The same things were measured in two ways. Each way mixes the same 10 hidden numbers, adds some noise and spreads widely along 7 directions of its own, which tell nothing about the thing.
Some things both ways: the first way, then the second way.
[ 66 -16  -2   3  18  22  -6   5   8  27   0  25 -16 -26   0 -12 -12 -22]
[  6  10  -2  -8   6 -25  -2 -11  -2  11  35 -48 -23 -32  29  10  -6  36
 -25 -23  18  -6  -5 -26  -8  -1 -27 -15]

[ -9  -2 -28   5  -6   7   8   0  10  -8   4 -33  55  65  -7  -2 -10  -5]
[ 13   1 -18  38  -3  20   9 -15 -17 -11   1 -11  24  11  18 -14 -25  14
  10  -3  18 -12  -7 -29   2  63   4 -15]

[  2  25  -7 -26  18   6  27 -34  -3  -4   6  12  -1  31   2 -77  -5 -46]
[ -7  -4  -7  18 -24  -4  19  19 -11   6   9  44  37 -16  12  13  15  -4
   9  15 -13 -30   0  18 -61  56 -15 -10]

[ 40  50  12 -39  25  20 -25  -1 -13 -14 -23  45 -61 -18  29 -23 -63 -21]
[ 17 -17  22  -8  16 -15 -18 -15   2  -3 -20 -50  17  14   6  26   4 -55
 -72  22  -6 -31 -57   5  14  28   5 -12]

[ 12 -20 -11   1  -9  23 -41 -11  11  14   3 -36 -24  17  -5  50 -10  55]
[ 10  27   6  -9 -20 -17 -41   2 -27  18  16 -36  -1 -14  18  -5  18  20
 -29 -26  22 -20  -6 -23 -21  -1 -31 -42]

[-11  28   8 -14 -18   7  39 -29  -1  19  13  25  -3  37  30 -23  25  -6]
[  9 -20  -3 -18   9 -29 -21  22 -47  12  10 -19   3  -7  33  32  37  10
 -25  13  10 -20  -9  18 -13  56 -30  -4]

[-18 -34  22  28 -19  35  13   3  -7  19   7 -21  -8   1 -11  11  19  60]
[  0  -2 -14 -43   7 -17 -35   0 -13   3  32 -37 -18 -15  13  28 -45  19
  -6   8  17  -1  -7  -5  20  -8  -8  28]

[-34  27  16 -37  10 -47 -49  28   0 -25  13 -15 -12 -19  -3  68 -10  52]
[-23 -11   4   7   3   4  13   7   0  -3  -4  35  30  14   4  29  22  13
  25  14 -11 -30  -2  15 -28  34  -8   8]

[ 37 -15  20   2   1  44   5   4   6  23  13  42 -43 -57  -5  -6  15   7]
[ -1  16   6  14  -8 -41  15 -20  38 -12  21 -10  34 -15   3  16  58 -16
 -18  -4 -11 -17  -5  -4 -14  14 -20 -25]

[-10 -23 -32  20  20  18 -30 -13  16   8   3  -4  35 -16 -13 -35  -1  29]
[  3 -14 -11   2  37 -32 -24 -15 -27   6  10 -24  -9 -22  28  10   9  21
  -2  19  41  -9  -8  -7 -26  24 -20  19]

[ 29  -3  24 -34  40 -19 -17  27  -5   6 -17 -24 -71  10  61  31 -77 -25]
[  9  -1  -7 -10 -13 -22  -9 -11  24  -5   3 -48   7 -30  -8   3   6  -7
 -59 -29 -10 -23 -20  -7  -2 -45 -23 -44]

[-12  26 -20 -51  -9 -25   5 -10  35  -8  22 -23 -80   5  40 -10 -43 -19]
[  3  30 -16  11 -22   3 -13  -2 -12   8  13  18   2  -5   1 -15 -18  -4
   6  -7  20 -30   2 -15 -43   2 -10 -19]

[-21 -35 -40 -25  33  -4 -36  46  24  -7 -12 -24 -23 -33  13  23 -43  -5]
[-21 -25  15 -39   9 -20   3   5   6  -3  30 -19  -4 -24   9  23 -51   7
  -4   8   8  14 -10  12  24  -5  16  36]

[ 22 -27   7   5 -23  39   7  -7 -33 -10 -58 -49 -10  40  35  29 -29   0]
[ 13 -27  11  14   1 -18  -7  14 -18  -5 -16 -12  37  -5   7  -7  31 -33
 -55 -12   2  -7 -16  17  -1  29  15 -50]

[  2  -2  52  20  21  -4  -2  56  19 -14 -17 -24  47 -28  -5  36  -6  21]
[ -5   9  -1  18  -2   4  23   2  15  -3  18  25   7 -33 -14 -21  31  -7
 -17 -34 -19   3  25  35  -5 -40  -2 -40]

[  4  -5  24  -8   7  37 -14  45  -6 -19 -33 -22 -39   0  34  66 -56  35]
[  6   4  -4   7  23  28  -8  -1 -11   7   5  14   0 -13  -3   5 -23 -18
  -4  17  -8 -10  -5  18   0  -8   9   8]

[-11   9  -5 -53  31  30  13 -30  -9  -3 -42 -40 -10  32   0 -35 -32 -34]
[-11 -28  -3 -18  10 -17 -36   3 -20   0 -10   6  11  19  17  28  -4  14
  -1  16  11 -12  -3  18 -12  46   5  14]

[  5  54  12  -1  -5 -13   0  65  81  -4  20   7  13  -2  36  36 -42   7]
[  0   2  13  32  42 -14  -3 -21 -15   9   8  -7  28   6  36  40  72  24
   7  22  24 -12 -16   0 -41  65   1   6]

[  0 -32 -38 -15 -19  -1 -35  -2 -27 -11   2 -14 -18  24 -19  50  13  41]
[ 14   3   3  34  -4  12  12 -32  23 -10 -15   2  22  13  -8 -27 -26 -20
   5   0   3 -14  -5 -33  20  32  -4 -20]

[ -2 -45  -9  21 -10  27  -6  -6  11  42   6 -35  -6  33  19   4   8  10]
[-15  -2   5  37  25 -14   2 -32  -9  -1   6   5  31 -10  20   4  42  30
  33  17  39  -6  -5  -4 -49  46  -8  12]

[  9  33  30 -13  11 -23 -18 -18  12   7  25  20 -35 -33  24   1  -6  33]
[-23  -3   7  29  20   2   2 -14  26 -14 -16  29  43 -14 -13   9  29 -13
  -1  11 -17 -26  -7  18 -36 -18   6  -6]

[ 11 -15  14 -28  12  26 -24  -4 -17  24 -38 -10 -54   5  64  48 -27  -2]
[-22 -24  25 -17  17   6 -11  17 -39  14  14  -8  14 -27  21  22 -10  36
   8  13  21   7 -15  19 -16  16   6  24]

[ 61  20  26 -37  19 -14 -29  39   9 -29  -9  33 -21 -61  11  41  -6 -26]
[-15 -21  -4 -14  10  25   8   3  -9   6   9   8 -44  -5  19   1 -80  23
 -16 -11 -20  -5   9  29  12  13   4  18]

[-58   2 -36  -6 -27 -15  -1   0  34  16  26 -30   2  49 -23   2   9  65]
[ 13  11  -2 -37 -12   1 -40  13 -20  20  17  -5 -20  -8  -5   5 -32 -13
 -18  -2   6  -7   2  11  15 -20  -7  -6]

[ 16  13  14 -20  39  -1  -5  -2   8 -20  -1   1  16 -25  22 -18 -14 -35]
[-15 -14 -11  18  44 -18 -14 -40  11  -4  16 -16  -3 -33  29  13 -18  54
  18  12  24  10   8 -12 -25  19  -5  32]

[ 64 -11   6   9 -12  24  61   4   4  28 -33  34 -37 -11  23 -56 -10 -40]
[  7 -22 -24 -19 -13  21  18  28 -32   8  16   1  -9   1  15  15 -88  15
  16   7  18 -16 -14 -14   1  35   7  18]

[-46  26  34 -76  45  12   6   2 -27  -9 -22 -30 -35  25  11  19 -33 -30]
[ -5  25   0 -11   4 -13 -17  13 -36  36  35  36 -28 -30  16  14  60  36
  22   0  11 -14  34  32 -50  -2 -54  -2]

[ 23  -7   1  -9  -6  46 -28  23 -18   3 -20   9 -42  23  26  64 -34  29]
[ 34  20  11   1  22   3 -27 -19 -26  25  17 -48 -30 -23  17  -3   1  -6
 -39   1  18  -5 -16 -12  14   1 -27 -16]

[ 20 -13  11  12   9  59  32 -19   0  19 -30 -23 -11  39  22 -49 -35 -23]
[ 10  16 -20   7 -16  12 -10  17 -41  18  27   8   4 -34  11  -8 -17   8
  -1  -1  18 -15  -1   5 -45   7 -12 -14]

Other things, the second way, with their names:
<2>: [ -2 -31  23  -6  61   4 -37 -15 -30  -6 -27 -41 -11  12   9   1 -20 -38
 -57  22  22  -9 -43  25  26  -2  31  17]
<359>: [ 11  -4 -15 -14   2 -23 -28 -11  -2  14  22 -28 -10 -14  21  23 -11  42
  -8 -14  21   6   7 -14  -7  12  -8 -10]
<291>: [  4  -9 -27 -15   8 -24   0  35 -60  10  22  -4 -30 -11  36  16  13   8
 -26   1  17 -39  -3  19 -39  36 -32  -2]
<80>: [  5  25  -6  12 -11 -15   6  11  -6  -1  31 -13  12 -32  12  -4  22 -12
 -39 -20  -7 -22  -4  -1 -27  -7 -11 -39]
<628>: [ 11  22 -34  20 -35 -14   1  -3   4  -1  26   2  30 -48 -12 -22  13   0
  -1 -22  19 -13   6 -10 -50 -29 -19 -43]
<434>: [-19 -31  31  -2  48  -9 -12 -18  15  -3 -16  -3  10   2   6  28  12  -4
 -15  23  -7  -3 -15  24   9  10  12  22]
<464>: [ -4   9  -6  12   2  42   1  -8 -32  17  22  26 -15 -28  -5 -36 -52  20
  38  -1  32  17  16  17  -9 -11   6  15]
<422>: [  2   8   4 -14   3 -19 -34 -16   9   1  19 -53   4 -27  11  15 -28  11
 -35  -9  14  -4 -22 -23  -1 -22   4  -8]
<58>: [ 31  13 -32  14 -14 -17  -9  -3 -19  -9  -7 -14   2  33  10  -4  40 -29
 -34  -9   2 -46  -5  -6  -1  51 -35 -45]
<265>: [  4   2 -30   9  27  10   8  33 -47   2   6  33 -30  -3  13  -1  22 -19
 -22   1 -11 -46  11  37 -25   4 -25 -10]
<261>: [-18  -5 -20 -29 -32   7  -2  47 -42   5  31 -12  13 -36  22  36 -22  30
 -27  -8 -21 -37 -19  26 -47   3 -21  -6]
<187>: [-17  -3  11 -20  26   1 -16  20 -43  28  28  19 -15 -20  18  35  40  33
   8   9  12   0  10  54 -32  -2  -7  19]
<63>: [-13   8  17  -8  26  40  -3  23 -49  31  23  25 -31 -14  16  10 -31  14
   7   8  13  -9  -3  32 -25  -6  13  23]
<323>: [  7   3  -7 -13 -26  10 -21  30 -12   5  -1  17   7 -32 -20 -19 -24 -46
 -51 -13 -28 -22  -2  35 -14 -44  -2 -40]
<579>: [ -3  -8  28 -24  -5  -2 -33 -25   4   5  14 -65  18 -15  15  21 -61  17
 -22   9  18  13 -41 -21  21  17  18  15]
<605>: [ 17  19 -16   9 -11 -15  -3  -9   2  -6  27 -35  28 -21   9  15  46  19
  -8  -9  -8 -15   0 -21  10  17 -43 -30]
<510>: [ 18  19  12  37  43  41   8 -35   5   6   5   1 -27   3   6 -18  -1 -11
 -14  -2 -19   4  12  14  40  12   1  -9]
<146>: [ -3  -1   6 -14  -8 -26 -12  12 -13   5  18  -7  22 -12  21  31  14   5
  -4  19  -2 -25 -11  -6 -19  43 -27   4]
<61>: [  5  15  10   0  -6 -15 -22  30 -29  26  21  33   0 -32  19   1  49   8
 -15 -11 -13 -10  30  25 -36  13 -31 -36]
<288>: [ 16  -5 -42 -37 -19 -17 -15  33 -50  10  25 -33 -27 -18  20  22   0  28
 -22 -13   7 -40  -3   0  -8   5 -62 -16]
<316>: [ 19  30  -4  23   0  -5 -26 -43  14  10   5 -18   8 -25 -10 -13  47  -5
 -18  -5   4 -11   0   3 -19 -17 -37 -33]
<273>: [ -1  -8  11  20  12   4   1 -37  36 -28 -23 -44  21  -4 -13 -17 -22 -35
 -53  -7 -21 -23 -33 -11  32 -18  -1 -23]
<551>: [ -1  16  25  18  14 -10   2 -55  69 -12  21 -31  22 -45 -16  -7  -1  -4
 -13  -6 -18  26   2 -11  36 -41   0  -7]
<595>: [ -8  -3  18 -16  20 -26 -29   0 -22  33  14 -11  -6 -19  28  49  58  40
 -14   6  20 -15 -12  24 -60  11 -23  -1]
<170>: [  1  -3   3 -29 -23  -1  -8  -8  11   9  23 -51   0  -3  16  29 -75  39
  -5 -13  16  -5 -26 -44  11  12   3   5]
<528>: [  2  13  12  -4 -10  -5 -13 -11  19   1  23 -28  12 -35  -3  -6 -37 -14
 -32 -12   1   5 -15  -9   3 -31  17 -16]
<3>: [  8 -10 -11 -11  -9   0 -15  28 -48  29   9   9  -4 -20  16  22  28  15
 -22  -1   5 -24  -4  39 -53  18 -25 -21]
<400>: [  7 -16  26   4  39 -23 -10 -29  21  -2   3 -28   9 -22   1   4   9 -21
 -24  15  10  14 -14  -2  30  -5   6   4]
<575>: [ 15  58 -38  31 -75   1  30   6  16  -8  53   7  35 -39   0 -22   3 -10
 -16 -37 -25 -27  13 -14 -45   8 -23 -65]
<66>: [ 14  26   6  18  -8 -16 -39 -34  38  -9   0 -10  39  13  -3   9  35 -14
 -20  -6 -20  -2   9 -10  16  24   3 -37]
<631>: [  1   9   5  22 -17  12   7 -20  24  -7   4  -2  28 -15 -17 -25 -17 -16
  -9 -18  -2   2  -3  -2   6 -14  12 -30]
<6>: [ -7   9  -2  -3 -38 -28 -23 -13   3   7  34 -40  48 -37  24  22  -1  73
  23 -14  33   4  -6 -50 -39  27 -22 -15]
<326>: [-10   0   8  -2   4 -13 -13  -7  10 -23   9 -15  25 -11 -13 -15  17 -31
 -36 -14  -8   6  -1  29  32 -26  18 -20]
<93>: [  0   5   3   5 -24 -17  19 -15  27  -3  18   4  33   0  -8   9  15  -5
  10  -8  10  -1  -4  -2  -7  18   7 -17]
<294>: [ -7 -22 -36  14 -15   8  33  35 -57  -7   7  46  16  16  22  -5   2  28
  48   4  18 -31  19   8 -25  85 -27   2]
<424>: [ -7   2 -20  22  -8 -14   5   2   7 -27  -6  16  43 -11 -10  -3  52 -34
 -26   3 -30 -42  -2  27 -24   5 -26 -30]
<599>: [ 25   5 -15  15  10 -21 -32 -20 -17   0  -6 -41   4 -17   6 -13  40 -11
 -49 -12  17 -20 -12  -2 -11  -4 -27 -44]
<394>: [ 14  -4 -44  41   5  11  11 -13  -8 -25 -12   1  32  31   5  -2  14  -2
   1  -6   7 -31  -6 -11  -5  47   5 -26]
<368>: [ -6  30   9  18   3 -17   1 -29  17   7  21  -8  -2 -29  -7 -13  64   7
 -22 -31  12  -5   6  21 -35 -45 -16 -37]
<496>: [ 22   9 -34  -7 -55   6   9  25 -38  10  16  17 -13  12  -3 -34 -33  -4
   6 -31  28 -20  14  -3  -9  24 -18 -42]
<386>: [  1  12 -22  10 -29  15 -10  34 -60   1   4  19  12  12  14 -16  23   6
  -8 -20   3 -39   8  16 -29  38 -24 -40]
<65>: [-21 -13  13  22   7  12  17 -17  35 -16  -9  26  43   8  -5  15  -9  -6
   9   9 -25  -7  -3  14  -2  25  27   3]
<341>: [ -2  18  13 -12  15  -7 -20 -16  17   8  16 -22   8  12  14  51   3  14
   0  14  -2 -23 -17 -23  -1  13  -1  12]
<481>: [ -2  10  -3 -25 -23  13  -7  22 -27  12  40 -41  16 -17  22  32 -63  41
  10  -4  24 -12 -28 -44  -3  12   6   9]
<482>: [-11   3 -15  43 -13  36  30  -5  13 -10  -4  52  44 -10 -24 -18  11  -6
  22 -11 -18 -12  13  30 -29  -7  12 -26]
<148>: [-32  34  17  -8  -5  -4 -17  24 -18  21  52  39  -6 -62  22   3  -1  46
  27  -2 -14  -6  39   8 -47 -15 -35  11]
<509>: [ 12  19   6  43  20  19 -21 -35   1   9 -22  22   0 -12 -20 -43  37 -21
  -9  -5   3 -13  13  15 -13 -22 -23 -36]
<304>: [  1  12 -10 -28 -36   3  13  50 -11  10  41   2  -8 -44   7  12 -24   1
 -36 -27 -41 -25   9  12  -6 -27 -26 -34]
<11>: [  0 -19   3 -23   6 -22 -13   7 -16  -1  12 -51  14   0  27  44  -3  16
 -32   4   9 -18 -32 -10   1  34  -1   0]
<426>: [  3   5  14  -6  31   5 -25   5 -26  22  -4  10 -41 -17   8  -7  -8 -18
 -32   7  -1 -26  -1  19 -15 -20 -23  -3]
<183>: [ 16   8 -14 -14 -26  12  -8  11 -11   3  11  -7   6  -7 -17  -4 -11 -29
 -31 -13  -8 -16  -9  23  12 -21  -2 -29]
<625>: [ 22  10   4  48   5  13   4 -29  15   3 -10  11  31 -16  -2 -13   0 -42
 -17  25 -12 -19 -17  -5 -25  37  -4 -19]
<480>: [ 11   7 -10  59   7 -10  52 -16  28 -19   7  28  51 -10  -3  -9  62 -25
  18   8 -12 -19   8 -12  -8  43 -17 -27]
<156>: [ 22   2 -26 -13  14 -21 -39  19 -57  15  -3  -9 -33  23  30  18  31  -5
 -41   0  16 -48  -4  11 -27  37 -32 -22]
<558>: [  5  -8   6   6  33 -19  -9 -17  -1  -2   3  -9 -12 -18  10  -9  12 -20
 -25  12  -1  -5   3  15  15  11 -22   2]

Some of these things the first way, each followed by its name:
[  6   8 -20 -32 -22   9  22 -36  -4  28 -20  35 -28 -36 -12 -60  42 -15]  <496>
[  4  21  21 -21  -9  -7  27 -26 -24   8   9  -7  -1  38  -9 -21  19 -14]  <65>
[ 27 -49  21  48 -21  52   7  -3 -22   6   5 -55   1  38  -9  15 -19  25]  <80>
[-13   7 -59  -6   1   8 -48   7  15 -28  19   5  12  42 -10   0 -29  29]  <625>
[ -3   6  15  -7  44   5  -1  14  51 -36  42 -20  11 -23  -2  27 -12  12]  <148>
[ 17 -12 -46   4  -3   3 -13 -15  46  43  30  -9 -31  23  17 -16 -28  16]  <422>
[-27  17 -23 -28  -5   8  10 -47 -14  -9   9 -22  29  60 -26 -11  19  13]  <61>
[ 17   1 -43   2  10  41 -31  32  26  23  13  24  59  35 -50  35   8  28]  <510>
[ -2  38  33 -27  24  53  29  16  22 -38 -20 -30  31  19 -34  10 -23   4]  <66>
[  3 -33 -35 -17  28  22 -52   4 -32  -5  -3 -18 -12  15 -22  44 -34  35]  <304>
[ -9   7  17 -22  14 -23 -39  31  -5 -20  -7 -20 -14  -3  13  62 -25  33]  <434>
[-21  -3   2 -12  63  -6  16  42  30  -3  15 -31  34  51   1  -8 -42 -38]  <551>
[ -6  -7  27  19 -17  -3 -17   1 -13  -3   1 -18  23  -3 -21  16  26  47]  <631>
[-18   4 -31 -11 -36 -26 -32  15  25   3   9 -11  12  -3 -10  46  17  62]  <359>
[-30 -29   6   2 -38   6  44 -11 -61   2  18 -18  -9  65  13  25  24   6]  <480>
[ 20   5  12 -24  28 -13 -14  17 -21 -18 -26 -35   0  25 -26   0 -45 -18]  <170>
[ 46   1   4   2   2  54  20   5  24  34 -23  25  -9 -21  22  -4 -17   0]  <394>
[-26   3   6  -2   6 -14 -24  -6  -7  27  -1 -58  24  82 -29  -4 -17  33]  <595>
[-41 -60 -35   5  -3  31 -35  12  -1  27 -21 -56   9  42   4  36  -3  33]  <464>
[ -6  14  -6 -28 -20  15 -53 -50 -45  12   3  18 -36  12   0  12  23  35]  <579>
[-38 -10   8  34  -7 -12   8 -22  11  14  18 -28  32  14  -4 -50  13  38]  <628>
[-46  13  18 -16  -7 -31 -11  43   9 -19  -5 -28  14 -11 -21  15  -4  19]  <93>
[-35  -5 -43 -19   4  19 -31 -20  21  16  14 -42  12  49  -1  28 -13  30]  <386>
[-17  42  63   0  29  -7  20  31  34   0  13  -6  15  27  17  -3 -14   6]  <316>
[-26  38  14 -28  -6 -15  30  15  30  24   6   8 -38  23  42 -10 -22  -6]  <183>
[ -6  36  -1 -43  -3  -5  33  18  27  -9  14   3 -36  21  31   6 -33 -25]  <58>
[-15 -17  -2   8   6   2 -22  35  -1 -20 -13  -9  14 -13   2  35 -15  37]  <400>
